The rows come from 5 hidden closed curves, with some noise, and rows from the same curve form a group. Each curve winds through 8 dimensions. The rows are also pushed far along 5 directions, which tell nothing about the answers.
In the rows, 128 means zero.
Some rows, each with its group after it:
[ 60  92 126 141 137 137 127 130  90 100  30 142 129 135  81 159 158 147
 129  95  95 102 109 162 118 120  45]	pini
[102  99 122 151 111 124 103 120 133 137  61 128 136 135 144  94 151 171
 111 194 136 151  85 101 109 116 141]	Vam
[ 67 114 142 126 156 110 105 139 158 170  56 118 101 113 119 123 151 172
 107 160 111  87 134 143 134  86 133]	pini
[112  98 133 121 131 132  92 110 187 132 159 104 145 142 108 144 144 184
  76 114 122 158  83 126  96 135 170]	Kom
[ 67 116 175 104 164 105  95 167 134 183  30 158 145 114  77 116 167 188
 154 154 118  77 179 144 135  87  78]	pini
[152 121 128 156 117 132 158 138 116 106 110 128  86 123 137  97 102 129
 144 142 104 154  94 124 113 146  91]	Kom
[ 81  62 137 124 144 126 120 147 166 126 126 120 115  74  94 128 121 145
  44  96  98 155 136 103 112  88 189]	lov
[157 141 128 182 104 124 141 151 131  93 165 136 129 115 160  88  97 100
 171 151 132 157 136 102 138 154 142]	pini
[125 149 128 122 139 137 168 149  81  86 123 148 131 127  81 158 146  87
 164  77 144 116 155 140 126 132  73]	bar
[135 128 144  91 139 146 118 130 100 109 159 145 146 150 119 142 162 119
 150  86 122  96 132 138 141 145 116]	bar
[105 113 156  88 154 113 114 135 141 170 105 135 129 147 109 158 147 161
 132 123 112 119 128 132 138  94 122]	Kom
[ 54  78  99 154 121 117  93 116 146 134  12 135  96  93 125  65 176 193
  62 146  96 126  96 105 107  95 120]	lov
[116 118 113 112 144 138 111 120 133 152  80 105 159 158 125 138 179 169
 111 172 131 107 103 159 121 117  87]	bar
[124 103  97 173  98 128 149 122 161 138 121 136  77  81 144  69  96 129
  73 118 123 195 139  52 113 120 183]	Vam
[134 170 120 129 124 153 169 121  80 110 116 120 122 158 134 167 102  82
 166 115 158  78 153 165 134 169  75]	pini
[108 139 110 124 101 148 103 111  60  41 107 118 154 214 142 181 194 145
 178 124 132  79  55 192  94 154  69]	Kom
[ 77  91 117  83 165 130 116 126 179 176 114 100 135 145 101 170 195 177
  53 126 130 138 121 120 117  59 172]	pini
[ 95 127 131  75 166 148 147 137 127 148  95 130 143 160  57 171 179 152
 136  99 149 113 154 153 104  98  80]	Vam
[116  89 139  97 136 175 104 110 141 146 169 106 149 168 135 161 195 147
  58 128 147 131  90  97 128 132 198]	bar
[160 174 162 116 109 129 101 131  75 121 158 148 199 165 152 152 116  97
 208 153 170  75 163 156 155 174 108]	bar
[132  88 100 161 112 127 126 143 140 112 135 132 120  85 150  70 139 117
  92 144 105 175 127  79 130  97 172]	lov
[ 96  98 170 102 157 140 143 139 109 154  79 141 134 103  72 151 109 123
 103 104 133 114 161 127 130 123 108]	lov
[ 79  92 134 101 181 116 160 144 165 176  45 114 108  81  60 132 121 160
  63 130 127 144 151 123 111  71 107]	Vam
[115 113 158  80 188 127 147 147 182 205 123 115 123 106  89 132 138 150
  85 135 135 130 168 114 145  85 147]	bar
[147 156 153  90 144 134 139 150 126 188 130 148 132 134 102 129 146 133
 157 125 157 105 202 124 142 121  94]	bar
[146 110 166  67 138 149 127 105 111 127 173 109 154 171 111 205 101 127
 104  94 138 132  90 148 115 156 147]	lov
[120  91 127 117 135 146 149 110 134 149 120 120 131 131 104 164 113 123
  73  91 118 162 116 108 127 126 125]	pini
[139 126 106 163 118  92 122 150 177 155 130 132 127  89 160  59 132 138
 118 188 132 184 147  70 142  79 178]	pini
[ 88 124 132 161 123 124 115 124 111 120  50 140  92 141 138 108 143 151
 155 149 102  95  94 142 132 133  87]	lov
[151 114 104 110 107 160 118 119  89  94 163 123 169 163 152 137 167 107
 122 127 142 128 111 126 123 138 138]	lov
[139 156 130 125 135 133 171 136 129 141 144 120 107 122 128 144  90  95
 132 120 158 122 171 120 134 137 139]	pini
[160 118 130 160 108 132 158 166 138 113 165 138  86  90 140  75 100 110
 134 134 120 177 146  79 117 125 161]	Kom
[173 112 152  69 123 136 123 116 131 130 191 115 170 159 116 165 120 142
  97 115 161 181  95 106  98 143 164]	Kom
[171 119 152 124  81 134  98 120 126 120 196 131 130 175 192 115 112 147
 140 145 132 157  81  88 121 169 190]	pini
[168 136 156 136 128 109 158 134 149 123 185 137 112 115 105 141  63 113
 152  88 121 192 122 103 122 147 134]	Kom
[125 153 108 157  90 131 104 117  81 105  92 143 172 151 163 125 114 114
 182 146 132  78 151 168 136 164  69]	Vam
[181 142 124 145  90 114 134 117  96 100 146 141 104 147 186  99  91 112
 172 143 111 151  82 112 134 157 122]	lov
[170 137 121 153 100 101 125 112 124 137 147 148 129 103 163  95  70 103
 146 126 106 159 131 106 153 140 130]	pini
[197 164 181  61 109 126 100 127  98 171 182 146 155 154 157 118 106 131
 158 165 186 111 155 110 129 165 160]	Vam
[ 77 100 111 194 121 112 144 168 114 119  32 160  57  56 133  50 117 123
 133 134  68 108 167 112 142  93  94]	Kom
[ 87  86 113 115 183 145 145 125 146 127  73 102 162 120  49 174 164 142
  76 101 103 135 105 173 117 100  59]	bar
[136 133 151  88 129 159 144 142  84 143 150 148 137 155 118 162 131  99
 156  93 139  90 181 134 143 137 112]	Kom
[ 98  93 116 169 104 140 116 149 133 109  74 121  82 105 149  62 151 171
  92 175 117 135 105 103  91 123 144]	Kom
[ 99 125 142 101 133 140 111 119  83 150  46 143 152 169 110 159 157 157
 148 131 127  69 131 169 131 136  45]	pini
[106 132 130  99 124 135 141 124  99 116 125 129 124 150 104 184 130 123
 122  72 145 109 142 137 112 130 117]	Kom
[118 124 125 138 143 139 113 118 129 142  87 124 139 156 140 114 166 148
 148 172 112 104  96 150 144 131  93]	lov
[153 149 137  85 125 147 129  94 102 119 183 143 154 165 105 181  98 108
 152  34 128 107 142 156 131 183  94]	lov
[104 129 136 124 152 126 144 136 101  87 121 141 148 129  90 176  99  94
 172  57  86  89 148 187 148 141  54]	bar
[113 106 115 169 125 140 152 138 123 100 108 133 103 143 125 132 137 121
 150 109  87 147  99 128 134 127  88]	pini
[186 149 104 113 121 149 156 113 114  98 201 121 131 129 128 126 117  87
 129 102 146 156 122 125 116 153 139]	Vam
[112  96 140 107 133 125 120 111 136 110 125 102 121 134 124 161 110 150
  77 121 119 142  69 137 102 126 157]	lov
[134 125 111 125 117 139 122 108 148 129 171  90 146 151 183 142 132 118
  77 166 158 139  97 106 135 128 212]	bar
[112 112 106 180 103 152 125 120 122  85 137 132 115 112 138 105 138 108
 108 118 130 146 112 102 116 146 164]	Vam
[ 86 110 113 185 127  97 120 146 163 129  87 125 133  77 131 106 101 134
 112 146  99 141 151 125 139  98 132]	bar
[118 141 158 182 130  96 154 174 133 130 118 163  88  55 125  83  75  85
 167 133 119 137 190  83 163 114 150]	bar
[144 131 131  83 140 130 134 142 143 146 174 137 133 134 102 142 135 134
 136  81 124 137 165 129 122 115 127]	Kom
[168 131 139 128 104 107 143 134 116 132 145 147 110  89 148  92  66 102
 121 131 141 170 145  77 133 131 164]	lov
[120 109  71 193 111 144 167  97  84  19  99 101 104 117 139 141  82  77
 116  90  73 136  48 180 112 167  64]	lov
[149 152 131 131 130 115 102 140 133 140 122 149 151 111 134  67 136 142
 178 171 129 110 158 141 136 128 105]	Vam
[110 130 107 125 138 131 105 103 136 128 130 108 157 141 132 162 155 127
 114 132 122 103 113 168 140 116 133]	pini
[128 126 141  92 138 138  83 137 135 171 123 128 168 130 144  98 150 156
 126 172 135  73 172 153 140 121 136]	lov
[194 151 149 105 113 126 122 116 126 166 179 134 146 113 159  98  70 109
 132 150 154 131 164 111 146 162 154]	Vam
[ 88  75 109 149 139 135 141 106 118  90  64 105 132 111  98 154 121 128
  62 120 102 159  59 140 110 122 106]	Kom
[169 147 180  65 158 103 120 150 170 221 157 155 138 109  90 105  86 163
 155 116 130 131 206 123 139 123 113]	Kom
[136 115 146 153 137 112 169 150 133 131 105 150  68  81 104  95  81 115
 140 111  93 172 131  98 131 118 109]	Vam
[164 156 155 138 118  83 120 149 173 178 123 144 102  75 141  47  68 159
 144 181 142 156 168  94 121 129 147]	Kom
[139 162 156 107 140 108 100 128 111 129 115 135 153 149 135 131 123 139
 199 164 124  74 123 187 143 139  85]	pini
[177 133 127 107 135 132 134 117 166 192 186 144 152  99 126  91 110 109
 102 116 148 177 184  66 154 128 173]	lov
[128 101 144  91 147 129 162 128 155 173 132 108 118 131 107 164 105 137
  69 129 153 184 122  85 115  97 176]	Vam
[151 162 160 111 138  92 125 150 110 163  89 151 144 124 133 106  98 134
 201 171 129  99 163 155 153 125  64]	bar
[ 78 116 135 122 147 122 108 153 131 127  94 136 159 130  84 160 173 151
 137 108 118  99 157 156 123  97  92]	bar
[ 90 123 118  94 145 121 112 138 144 148  97 103 166 156 121 160 176 165
 113 166 153 110 135 149 117  79 132]	Vam
[ 88 110 138 155 151 119 106 160 160 147  91 131 109 115 136  86 183 159
 139 175  97 105 129 120 151  91 138]	bar
[105  92 139  95 148 123 116 134 153 162 110 135 167 136  79 151 143 164
 107 105 117 158 141 122 117  95 116]	Vam
[125 100 170 113 136 118 134 148 161 170 117 125 120 117 120 115 114 159
  94 164 151 172 129  72 121 107 178]	pini
[102 105 135 151 139 121 141 139 130 113  79 114  93 109 125 116 133 138
 102 174 126 144  78 117 113 106 142]	Vam
[ 85  96 115 174 130 128 116 124 150  85 128 128 116 102 114 130 124 125
 105  85  83 138 107 132 129 126 146]	lov
[115 113 119 170 128 118 165 152 149 129  73 121  52  86 130  74 104 145
 110 157 103 154 116 107 109 115 114]	Kom
[130 148 106 149 118 146 176 134 116 112 156 128  91 123 135 145  98  77
 136  85 135 125 171 121 133 140 129]	Vam
[151 163 152 184 104 116 146 146  60 104  83 189  99  91 141  73  68  79
 231 116  97  86 173 137 168 183  33]	bar

New rows, each followed by its group:
[105  91 174  96 150 123  97 144 149 147 107 135 151 130  91 130 141 183
 119 131 115 126 120 132 115 120 124]	pini
[152 142 143 138 121 131 137 143 105 103 182 164 127  97 123 108 104  77
 162  70 121 123 178 106 154 153 136]	bar
[119  93 144 159 162  95 130 159 194 160 116 114  93  58 126  77 108 144
  91 181  87 168 117 102 146  78 171]	Vam
[ 91  96  88 182 117 156 135 130 142  77 121 101 101 126 143 121 157 125
  84 130 108 140  89 124 108 125 153]	Kom
[147 113 175 101 157 110 143 137 170 147 176 131 150 113  64 165  83 132
 121  88 125 194 124 112 123 125 145]	Kom
[142 134 185 103 173 118 142 162 165 216 134 141 144 127  97 131 116 137
 159 161 142 139 186 106 162 104 130]	pini
[ 88  97 123 103 163 132 134 117 175 163 109 104 116 121  88 162 136 160
  62  93 113 135 129 132 114  98 138]	Kom
[108 137 103 153 137 107 157 151 137 142  83 146  92  89 115 100 124 119
 143 110 104 128 178 122 139  93  90]	pini
[130 139 155 114 120 133  99 124 105 159 104 155 130 168 147 115 153 154
 177 145 123  88 129 132 144 149 102]	lov
[ 71  93 120 145 132 129 103 114 130 110  78 121 132 102 111 138 136 141
  77 113 108 113 111 144 117 121 129]	pini
[120 139 127 157 100 141 132 129  75  76 138 156 142 119 124 141 116  80
 152  75 135 102 161 131 135 165 106]	bar
[138 146 126 126 109 141 142 122 127  99 180 118 136 136 121 157 112 109
 119  95 166 139 141 121 103 159 156]	Kom
[141 116 136 116 132 147 136 130 113  93 186 143 130 122 113 139 134  93
 127  60 111 138 131 110 141 142 146]	bar
[111 131 112 146 112 128 119 137 125 114  92 130 128 112 141  88 127 145
 122 146 137 109 150 127 112 137 116]	pini
[ 85  71  95 145 123 148 136 100 129 117  68 106 111 140 125 149 146 149
  52 108  98 154  64 121 108 118 114]	pini
[151 151 154  93 145 149 161 128 103 164 138 129 146 142 103 168 113  98
 129 121 179 115 174 123 140 147 113]	bar
[191 162 128 133  85 132 147 127  72 134 139 152 111 159 195  90 111  92
 191 166 152 130 133  94 152 157 119]	lov
[101 159 167  91 137 145 102 148  95 133 114 146 162 170 110 159 161 148
 192 127 159  34 183 178 127 153  84]	pini
[114 126 157 109 135 130 118 142  96 129 111 145 169 161  90 174 157 136
 165 116 136 107 137 149 128 132  77]	bar
[142 131 171 141 124 108 118 141 146 149 156 139 137  96 135 112  77 114
 136 154 143 145 155  93 145 137 182]	pini
[159 154 146 150 145 106 156 153 114 141 104 163 139  65  89  82  93  91
 176 139 131 139 185 121 154 133  64]	bar
[ 85  74  71 147  99 146  79  95 151 103 106  79 167 180 178 140 198 182
  51 180 127 151  36 125  97 103 181]	Vam
[ 90 136 125 159  80 123  93 120  80 101  35 147  91 138 161  89 126 174
 152 144 116  66 109 154  99 167  69]	Kom
[ 94 111 119 140 150 109 139 134 176 158  79 128  85  85  94  98 109 166
  94 108  89 136 145 131 116 106 100]	Kom
[ 76  92 111 116 143 148 136 101 102 105  61 142 139 113  56 156 148 133
  81  42 114 123 125 141 109 132  64]	lov
[153 136 123 166 117 129 166 134 106 104 127 133  81 124 158  98 121  93
 151 148 119 149  96  99 147 138 121]	bar
[162 155 130  75 135 116 130 142 139 166 160 140 139 125 117 115 122 136
 145 114 152 128 193 123 124 110 126]	Vam
[ 92 121 112 135 126 101  88 132 143 143  70 114 119 162 171 114 200 182
 138 208 113 111  70 138 128  72 139]	pini
[143 112 137  92 149 130 135 115 113 111 132 116 157 152 112 160 133 127
 126 116 117 141  83 148 128 130  97]	bar
[138 113 120 165 133 128 141 128 145 136 117 123 101 124 153  94 126 124
 132 166  99 155  91 110 147 119 134]	lov
[116  61 112 152 125 114 155 127 139 103  97 123  94  59 110 102  84 123
  38 106  95 210  88  77 109 102 159]	lov
[103 123 139 140 109 114  71 148 133 137 103 147 126 116 170  62 181 166
 133 181 126  90 140 105 136 115 167]	bar
[ 72 114 114  90 182 132 100 118 147 147  92 106 193 137  69 185 196 153
  96 121 129  87 139 190 132  82  98]	pini
[144 108 130  50 164 157 163 103 105 133 157 108 174 177  80 228 139 105
 102  65 129 144 106 161 129 121  93]	Kom
[157 142 107 108 114 138 132 100 100 110 148 116 143 156 163 140 106 109
 132 108 122 101 118 157 135 161  98]	bar
[155 141 122  98 107 157 166 100  27  50 138 137 157 160 103 201  88  61
 147  45 149 115 115 165 110 187  58]	lov
[137 110 134  96 156 138 164 126 149 128 176 135 183  93  37 171  99  91
  87  54 166 203 176  97 113 116 151]	Vam
[146 133 134  78 171 136 136 127 181 191 184 104 152 147 109 166 141 133
 106 124 137 143 152 132 147  98 161]	pini
[114 111 123  91 143 149 115 119 110 121  96  97 133 203 149 157 195 169
 130 178 119  99  54 170 115 114 107]	lov
[105 143 127 128 110 121 105 143 120 145 100 151 135 123 137 103 139 148
 151 133 145  91 190 123 126 122 122]	Vam
[182 171 156  95  89  91  64 130 125 181 163 147 157 168 214  87 137 165
 188 214 163 110 137 105 148 126 177]	pini
[111 132 161  85 137 128 125 140  70 119  86 154 145 135  83 171 115 129
 162  76 118  69 164 182 123 144  41]	Vam
[ 76 121 133 149 123 101 115 157 151 159  63 126  93 122 156 105 142 169
 127 183 124 104 143 115 130  84 146]	bar
[ 81  61 112 127 140 154 149 109 100  97  59 114 111 138  91 174 137 135
  67  80  81 138  63 149 111 122  80]	Kom
[ 95 109 113 154 142 113 115 144 142 120  96 139 131 105 122 109 149 131
 139 133  83 120 135 143 146  91 111]	Kom
[117 122 101 118 136 128  97 117 166 169 109 125 143 111 137  79 167 163
  89 156 139 124 151 109 129 105 150]	lov
[148  93 143  83 154 116  89 118 206 209 160 118 150 124 133  93 146 189
  77 162 111 173 112  95 136  92 187]	lov
[133 145 152 167 123  86 145 153 121 147  84 159 122  49 121  79  44  99
 149 146 129 139 191 106 153 129 106]	bar
[142 118 132 121 134 138 146 158 111 109 139 129 126 140 124 126 149 121
 152 141 123 139 121 127 121 114 119]	Kom
[ 69 108 145 146 146 131 114 122 153 126  81 124 118 121  80 152 124 166
 108  95  99 112 112 157 110 137  95]	Kom
[113 114  97 105 106 160 129 110 108 108 137  99 129 185 146 175 191 141
  73 119 165 131  87 115  94 125 156]	bar
[109 138 132  88 125 131  75 131 130 162 118 132 147 168 160 117 185 177
 146 150 133  56 154 151 134 120 128]	bar
[115 101 130 175 107 144 155 132  80  96  91 156  94  93 123 110  83  82
 123  89  99 130 142 110 139 154  99]	lov
[157 179 110 125  93 122 117 116 120 143 152 124 114 145 202  93 122 121
 150 171 177 100 156 110 134 146 172]	lov
[113 101 115 215  95 146 141 139 108  77 115 141  92  94 156  90  98  89
 126 129  94 142 117 102 136 151 143]	Kom
[138  94 156  40 157 141 108 128 132 139 180 129 195 139  70 179 141 145
  95  72 126 141 140 146 114 117 134]	lov
[114  95 120 131 160 108 139 125 191 170 123 109  96  95 112 124 109 145
  74 122  82 175 103 114 137  82 157]	pini
[114  92 156 122 132 128 132 149 159 154 115 118 127 134 125 123 141 165
  89 170 149 174 112  72 114 103 178]	pini
[131 152 122 110 108 126 123 110  80 135  61 138 101 170 167 109 137 154
 168 157 134  76 106 153 120 149  64]	lov
[118 112  93 165  96 138 102 125 112 103 103 126 119 111 181  72 133 131
 117 161  96  93 121 143 129 140 126]	lov
[136 111 119  93 118 138 115 109 123 138 143 100 146 173 161 170 129 145
  94 129 123 119  93 150 125 132 132]	Vam
[151 118 125 120 131 156 153 119 131  90 228 104 161 133 120 187  99  69
  96  84 145 162 127 124 130 145 192]	lov
[143 153 103 203 123 107 164 132 131  99 109 127 100  72 148  82  61  76
 157 151 106 144 133 135 152 142 101]	pini
[147 111 150 105 118 121 101 128 120 140 135 150 140 140 128 121 123 152
 147 112 104 130 123 126 129 138 112]	Kom
[126 145 143 127 122 119 111 139 165 191 144 146 100 115 156  85 130 145
 134 142 142 116 186  79 149 117 188]	lov
[ 85 107 122 154 154 120 141 137 148 116 109 128 162  82  71 161  92 103
 110  80 103 135 170 152 138 113  97]	bar
[161 127 109 102 136 157 137  93 121 114 184 126 163 155 109 164 115 103
 128  55 107 133 118 157 133 167  92]	lov
[ 88 150 138  82 145 166 133 122  67 119  62 129 153 165  80 177 169 134
 142 120 183  49 154 180 100 147  63]	Vam
[139 125 137 164 141  88 121 144 182 167 105 125  96  56 156  42  68 138
 121 198  98 149 142 112 151 106 156]	lov
[149 146 157 124 121 118 129 156 134 120 171 150 126 117 103 117 108 131
 168 100 134 141 164 116 113 145 127]	Kom
[127 113  82 151  90 154 131 104  92  72 145 132 141 156 141 151 138 104
 119  61 109 136 109 129 117 160 100]	pini
[140 139 130 143 120 120 138 139 152 154 135 135 131  82 136  86  83 115
 113 139 153 142 192  92 137 133 155]	pini
[116 124 119 143 152 145 155 143 125  79 132 130 169 114  70 148 126 101
 148  86 120 127 153 161 122 145  68]	pini
[173 184 124 106 100 137 124 116  73 109 172 141 182 147 151 143 105  79
 174 118 179  88 179 147 140 177 108]	bar
[147 118 137 100 134 121 133 143 157 151 177 125 102 132 144 124 117 140
 119 120 109 151 131 107 128 105 173]	lov
[145 126 138  91  88 161  94 104  96 115 194 123 152 184 175 166 127 126
 112 108 151 100 118 127 119 171 183]	lov
[182 138 141 114 101 136  99 113 145 165 218 134 163 139 180 114 100 112
 121 134 148 140 159  90 155 161 195]	bar
[133 151 155 121 144 113 140 146 133 153 148 140 183 113  93 171  74  98
 164 106 141 121 208 151 152 130  99]	bar
[119  93 149  84 149 142 131 147 118 154 133 141 149 124  98 149 143 121
 106 103 121 129 161 116 138 100 141]	Kom
[167 134 170 121 115 119 122 161 177 173 187 121 102 154 183  84 124 166
 153 197 150 159 126  68 130 125 210]	pini
[ 79 105 167 115 162 111  96 160 208 189 134 127 128 104  87 122 159 185
  97 136 130 131 170 103 126  79 192]	Kom
[111 113 147 104 134 138 115 112 142 149 150 100 120 171 145 180 142 145
  96 137 136 124  89 123 126 123 186]	pini
